There are 4 hidden switches. A switch that is on adds its own fixed numbers to the row, and there is some noise. The rows also spread widely along 6 directions, which tell nothing about the answers.
Known rows, each followed by its switches (1 for on, 0 for off):
[-36 -21  12  21 -22 -15   3  25  17 -23  29 -22  11 -47  24  -7  28 -27
 -44 -45  40 -21  18 -17  13 -30  16   5  38]
0 0 1 0
[-58 -12 -19   6 -35 -19  -3  16  16  10  82  -7  -5 -36  42 -12  13  11
 -47 -23  24  30 -28 -20  31  31  -1  12  20]
0 0 1 0
[-23 -53   8  26 -51 -35 -12  11  31 -31  12   1  -5 -49   8  -5  29 -41
 -43 -64  37 -31  16 -29  -2 -72   6   4  37]
0 1 0 0
[-57   5  -7 -40  36 -27 -24 -14  15 -52  38 -21  27 -39  40   8  22 -14
  19 -32  61 -30  21 -34  -9  29 -25 -42  42]
0 1 1 1
[-14 -58   3  27 -16 -24 -26  -1  30 -34   1  23  37 -29  23  26  21 -12
  14 -15  30 -23   4  -6 -28 -14 -35  16   6]
0 1 1 0
[-20 -53   2  35 -56 -48 -20  25  35   7  44 -10 -12 -33  41  -9  19 -24
 -52 -49  -2  -1 -10 -18   9 -28  14  26  32]
0 0 1 1
[-50  -5   9 -11  -9  -6  11 -17   5 -30  29 -13  12 -47  15   3  19 -33
 -38 -73  81 -29  22 -24  20 -22   8 -45  36]
0 1 0 0
[-32  13 -28  -6  -3 -31 -28 -12   2 -15  51  -7  20  -1  10 -19  -3  31
  30 -12  32  25 -12 -37   9  59 -12 -43  10]
0 0 0 0
[-18 -58  22  28 -51 -22  20 -20 -19  23  21  -6  14 -24   6  25   9 -26
 -55 -29  41 -14 -18  45  17  -5 -18   3  -5]
0 0 0 1
[-73 -46  -7 -26   1 -14   1  -4  20 -30  59   2   9 -59  25   7  43  25
 -20   7  34  14 -56 -10  14  14 -48  45   5]
1 1 1 0
[-53 -43  27 -34  15 -13  12   1  28 -44  23 -25  17 -73  26  -4  53 -37
 -55 -70  56 -50   1 -31  21 -54  11   2  51]
1 1 1 1
[  3 -54  -6  30 -32 -31 -34  -9  42 -24   2  24  42 -20  -1 -13  26  12
  18 -27  20 -16  -7 -42 -15 -23 -16  -2   0]
0 1 0 0
[-27 -70  50 -17   9   3  32 -22   6 -39 -10 -17  43 -63 -18   9  58 -33
 -46 -52  72 -70  -5  -1  15 -69  -9  -4  27]
1 1 0 1
[ -5 -59  23  -1  -8  12  22 -57 -11   8   7  30  57 -15   3  39   6  -7
  -5 -33  65   1 -49  39  15  32 -27 -24 -38]
1 1 0 0

New rows, each followed by its switches (1 for on, 0 for off):
[-12 -77  21   3 -23 -53 -18 -37 -12  -9  -3   8  -3 -11  14  49  -2 -52
 -15 -58  39 -10 -16  44 -13 -17 -29 -14   4]
1 1 0 1
[-50 -26   6  -7  -1 -17   2 -39 -25 -34  18   3  24 -29   5  46  15 -11
   8  -2  73 -15  -1  33 -10  27 -65 -16  -5]
0 1 0 0
[-44  -3 -19 -18  23 -17 -35   4  48 -58  35   3  41 -40  24 -21  31  18
  31 -20  36 -18  15 -71  -9  12  -9 -17  33]
0 1 1 0
[-46 -59  -1  27 -54 -18   4  -4  20  11  48  24   4 -40  50  30  14 -22
 -54 -35  30  12 -28  16  12  -1 -24  24   3]
0 1 1 0
[-37 -28 -13  12 -37 -34 -14  17  24 -23  46 -10   5 -40 -13 -31  34  33
  -7   4  11  -2 -18 -37   7  -6 -22  26  14]
0 0 0 0
[-28 -65   9  22 -35 -33 -17   7  45 -22  16  -2  14 -50  39   4  35 -34
 -41 -60  26 -32   5 -24  -1 -46   2  17  36]
0 1 1 1
[-38 -36  44  -5  10   8  29 -28  -3 -28   2 -12  50 -59  31  35  34 -58
 -49 -64  88 -66  23  22   6 -29  -6 -22  31]
0 1 1 1
[-60 -46 -13  -6 -16 -47 -35  10  25 -31  45  -2 -24 -34  39  20  23  -9
 -13 -18  18  22 -29  -2  -8  -3 -34  30  17]
1 1 1 0
[-34 -73  14  10 -20  -8   4   0  45 -23  20   4  46 -67  11  -4  56  -1
 -34 -18  26 -45 -16 -26   5 -36 -26  41  17]
0 1 1 1
[-50 -59  31  -1  11 -33 -12   8   5 -79 -15 -22  -3 -59  14  41  47 -46
 -19 -15  54 -46  18  29 -32 -67 -45  37  35]
1 1 1 0
[-25 -62   5 -13  -4 -16  -2 -28  31   7  36  18  39 -30  36  10  22   1
 -18 -38  25   7 -52  -8  18  20  -8   3  -8]
1 1 1 1
[ -2 -70  12  42 -37 -21 -16 -25   9  -2   0  38  36 -13  39  52   3 -30
  -6 -27  33  -8 -10  40 -25   3 -37   9 -17]
0 1 1 0
[-70  -8   2 -22   4  20  21  16  54 -44  54 -16  41 -88  21 -41  64   8
 -47 -43  57 -38   2 -82  31 -31  14   4  49]
0 1 1 0
[-35 -47 -18 -11   8 -38 -52  28  76 -66  23  -6  19 -60  11 -41  59  28
  22 -11  -4  -8 -14 -86 -19 -43 -10  37  36]
1 1 1 0
[-44 -53  17  -5 -13   0  16  -9  39 -16  33  -1  43 -68  24  -4  49 -13
 -47 -44  45 -40 -11 -26  22 -27  -6  14  26]
0 1 1 1
[-60 -60  11  -4 -28 -44  -9  -2  -4 -31  26 -17 -29 -45  12  29  29 -32
 -39 -33  44  -6 -15  18   0 -41 -34  26  22]
1 1 0 0
[-17 -49  12  19 -13   1   2 -25  19 -15  14  31  58 -30  28  30  17  -6
  -2 -22  44 -16 -14  11  -2  15 -29   1 -11]
0 1 1 0
[-52 -49   8 -26 -20 -27  10 -23  11  -1  48 -13 -10 -41  27  -5  27 -28
 -59 -83  47  -3 -30 -17  35 -15  11 -20  31]
1 1 0 1
[ -2 -36  -7  19 -28 -57 -42  11  36 -31  18 -17   5 -21 -10 -29  29   6
   8 -29   5 -20  10 -46 -16 -28   0  -6  31]
0 0 0 1
[-34 -24 -27   1 -23 -37 -39  -5  44 -32  38  10  20 -26   6 -27  26  26
  17 -24  19   4 -13 -64  -2   4 -14 -10  16]
0 1 0 0
[-39 -48  16  19 -31 -12  14 -18  -5  -8  27  13  12 -36  48  54   8 -49
 -50 -51  65 -12  -2  41   4  -3 -23  -1   5]
0 1 1 0
[-16 -41  24 -15   5  23  30 -65 -18   6  13  20  58 -15   8  34   3 -11
 -13 -51  79  -5 -39  29  26  34  -9 -47 -23]
1 1 0 0
[  1 -46 -20  28 -48 -68 -47   5  26  -2  31   2  -7  -5   7 -20  10  11
   9 -19 -11  10 -17 -28 -12   7 -10   3   7]
0 0 0 1
[-41 -77  35  21 -37  -4  27  -9  -4 -34   1   2  25 -68 -19  35  49 -15
 -40   2  57 -49  -8  34  -2 -59 -62  50   1]
0 1 0 0
[-80 -38  -6 -11 -33 -11  20 -26 -12   1  64   8   6 -46  14  28  19  14
 -35   9  55  12 -43  31  23  35 -63  17  -7]
0 1 0 0
[-46 -59 -10   3 -49 -30  -5   7  56  -6  52  -3   6 -66   6 -41  52  12
 -48 -39  14 -20 -33 -68  29 -40   0  22  29]
0 1 0 1
[-29 -31  22 -10  -7   6  28 -19  -9  -8  32 -14  30 -37 -12  -4  26  13
 -34 -24  51  -8 -37   7  29   4  -2  -4  -4]
1 0 0 0
[-23 -55  -2  -3 -14 -35 -31  14  55 -55   8  -4  11 -49  -9 -32  53  12
   2 -30  12 -22 -16 -66  -9 -60  -2  22  27]
1 1 0 0
